There are 4 ways to turn a row about zero (a turn may also mirror it). The second row of each pair is the first, turned, with some noise. The first 36 pairs use one turn. New pairs use 3 turns, one after the other, and a turn may come again.
In the rows, 128 means zero.
Known pairs, each followed by its turns in order:
[166  84  77  95 130 119  92 149]
[129  93  77 183 123 108 143 170] => (2)

[144 122 167  87 169 103 151 128]
[107 125 154 120  64 103 136 125] => (0)

[141 129 159 127  77  86 170 177]
[182 113 171 150 112  85  96 161] => (1)

[118  89 177 172  93 124 138 121]
[102  78 118 123 181  89 139 139] => (3)

[123 176  88 140  77 119 128  90]
[139  85  94 121 151 178  96  82] => (2)

[ 97 156 170 114 168 112 118 169]
[121 111 131  99  75 127  94  90] => (0)

[165 157 101 169 123 112 132 176]
[161 143 137  85 146  72 126 112] => (1)

[ 92  88 161  82 131 147 175 106]
[134 176 139 113 157 110 195 101] => (2)

[110  93 157 168 111 175 124 124]
[112  64 132 101 125  90 142 134] => (3)

[143  93  85 176 135 169  78 167]
[ 98  68 139 138  70 141 104 176] => (3)

[104  77 140  79 163 119 119 102]
[169 123 165  94 162 170 158 142] => (3)

[168 113 106 126  79 134  78 124]
[ 96 136  95 166 179 112 142 119] => (0)

[133 102 100 143 109  76  99 125]
[119  78 103 132 106  97 118 114] => (2)

[130 150 175 111 141 134 123  98]
[147 153 118 157 107 159 134 119] => (1)

[ 90 137 132 136 153 130 137 132]
[118 137 132  97 114 140 134 134] => (2)

[121 143  78  98 174  77 108 180]
[117 116  62  96  95 117 125 185] => (2)

[160 122  93 146  88  97 100 180]
[107 118 133 186 123 138  73 143] => (3)

[ 77 133  85  99  82 178 179 106]
[110 124 109 113 201 194 181 100] => (2)

[113 127 174  77 164 172 180 169]
[126 147 174  62  89  75  97 135] => (0)

[116 139 144  85 119 144 110 180]
[154 146 117 111 168 112 127 179] => (2)

[ 96 146 137 147 161 179 142  93]
[101 142 110 123  82 152 189 101] => (1)

[104 126 140 119 121  96 123 120]
[138 129 112 154 135 121 124 155] => (1)

[160  93 175 156 119 121  80  95]
[162  99  83 147 136 156  92  83] => (1)

[114 101 134  81  78 146 148  96]
[ 98  98 160 112 170 106 142 171] => (0)

[144 154 142 160 138 122 122 109]
[100 150 105 132 121 108 144 144] => (3)

[159 140 101 165 161  89 128 130]
[163 147  99 173  97 150 149 127] => (0)

[ 88 111 161 143  96 129  78  84]
[180  84 172 101 129 121 149  98] => (2)

[149 153 113 106 149 174 116 138]
[153 144 151 117 137  88 141  87] => (0)

[116 110 105 165 143  94 111 151]
[ 91 117 109 125 133 166 100 153] => (3)

[137 101 168 119 140 111 106 132]
[ 77 143 136 136 101 133 117 121] => (0)

[175 127 166 103  86 152  91 169]
[182 102 177 131 162 165 105 103] => (1)

[174 102 122  97 140 129 177 100]
[126 149 158 150 110  93 174 175] => (0)

[124  80 167 137  79 132 159 135]
[137  74 150 152  86 112  97 124] => (1)

[144 171 171 132 136 163 139  90]
[138 158 114 115 102  72 174 129] => (3)

[ 93 113 114 101 135 131 139 157]
[155 113 137 104 133 146  97 105] => (3)

[134 118 160  96 158 146 162 176]
[160 125 166  99  86 161 133 166] => (1)

New pairs. What belongs after each?
[ 89 134 130 126 158 180 169 109]
[170 112 117 114  92 105 108 169] => (3) (0) (1)

[130 163  91 112  98  82  81 143]
[138 121 198 146 159 129 162 116] => (3) (0) (0)

[133 114  95 171 107  87 131 153]
[141  77  90 105 130 149 154 110] => (2) (0) (1)

[120 160 177 161 120  79 165 133]
[120 139 110  70 109 108 178  99] => (2) (1) (1)

[143 124  78 131 146 171  93 113]
[135 138  88  97 123 112 162 172] => (3) (0) (2)

[112 105  80 124  77 106  80 159]
[140 122 174 175 124  67 106 176] => (1) (2) (1)

[151 159 109  93 158 176  88 116]
[129 133 140  67 154 116 136 185] => (0) (0) (0)

[ 90 161 143 149 100 153 171 157]
[155 129  66 154 126  80 110 143] => (0) (0) (1)

[ 76 111 120 110 149 105  84 144]
[183  88 129 134 149 154 142 139] => (2) (1) (1)

[146  81 101 136  86  83 120 146]
[147  90 157 160 125 168 154  78] => (3) (1) (3)

[124 109 112  88 165 103 143 144]
[134 140 120 138 105  84  90 109] => (1) (2) (0)

[111  94 175 170 113 111 152 129]
[106  95  74 116 118 108 100 129] => (1) (2) (1)

[134 105 174 108 104 101 100 148]
[156  82 133 125 143 153 106  96] => (3) (0) (2)

[166  76  98 133 117 130 130 103]
[129 106 139  86 132 172 129  98] => (2) (3) (3)

[ 83  91 152 137  99 178  99 117]
[130 174  91 177 166 157 136 112] => (3) (2) (3)

[137 101 161 109 147 179 174 120]
[112 148 103 138 156 140  73  82] => (2) (1) (2)

[179 123  87 143 105 164 152 145]
[127 128  84 156 156 118 170 163] => (0) (0) (0)

[159 164  85 110 112 174 122  84]
[119  74 142 152 176 125 107  84] => (2) (3) (3)

[166 161 151 107 124 177 160  98]
[ 84 101 104 113 127  97 108 185] => (0) (0) (0)

[109 161 106 134 108 154  95 162]
[146  99 116 128 183 132 100 141] => (1) (1) (2)

[179 163  86 151  99 139 154 117]
[ 94 130 200 130 154 159 114 138] => (3) (2) (0)

[131 141 140 162 142  77 120 127]
[106  98  93 114 106 127 139 146] => (2) (0) (1)

[111 119 123  84 134 110  79 133]
[104 100 168 161 107 149 121 137] => (2) (3) (2)

[171  99 129 148 167  77 120 142]
[126 102 151  68 156  95 102 110] => (1) (2) (1)

[101 146 163  95  83  95 115  90]
[152 132 128 154  64  64 127 120] => (2) (0) (1)

[132 151 154 160  79 140 100  90]
[163 136  71 144 120 117 116 146] => (3) (1) (0)

[108  98 131 140 174 105 147  78]
[118 156 158 112 109 123 197 132] => (3) (2) (1)

[124 147 148 138 134 125 169 160]
[139 103 143 141 109 131 160  95] => (3) (3) (1)

[116  87 146 117 109 157  84 156]
[162 108 171 152 125 141 162 101] => (0) (0) (2)

[ 98 130  99 147 102  81 121 107]
[123 169 172 138 138 120 159 116] => (2) (3) (2)

[163 144 145  87 122 114 174 146]
[127 161 134 153 150 141 177 155] => (2) (0) (0)

[155 175 120  80 129 106 117  85]
[195 116 146 133 125 158 120 153] => (3) (2) (2)

[ 93 169 117  84 179 100  86 118]
[157 109  96 152 127 106 108  43] => (2) (3) (1)

[171  92 166 159 144 133 115 123]
[146 117 147 112 198 105 130 120] => (3) (0) (1)

[159 111 100 172  93  85  81 177]
[129 137 182 120 115 102 182 207] => (2) (3) (2)

[145 165 156 155 111  77 142 130]
[ 85 139 158 114 120  67 127 112] => (1) (0) (1)

[134 175 157 107  85 155 145  88]
[102 143 117 145 129  87 127 189] => (1) (3) (1)

[139 145  79 143 106 157 157 164]
[130 185 129 154 157 125 100 138] => (1) (2) (1)

[135 168 146 156 152 176 107 179]
[ 86 167 143 144 113 111 147  55] => (0) (0) (2)

[162  80  87 103 177 173 111 154]
[156  66 118  77  92  94 128 111] => (1) (1) (3)

[130 127 180 104 125 116 129 137]
[ 95 116 139 150 120  95 110 117] => (2) (0) (1)

[152 173  96  98  87  94 142 134]
[102  93  92 153 110 121  75 145] => (0) (0) (3)

[109 105 151 106  80  86 140  80]
[133 113 154 204 103 128 141 167] => (1) (1) (0)

[107 132 175 150 167 160 167 157]
[131 144  64 147  94 168 113 155] => (3) (0) (0)

[105 137 117 119 155 171  77 145]
[151 161  93  78 136 134 102 146] => (3) (2) (1)

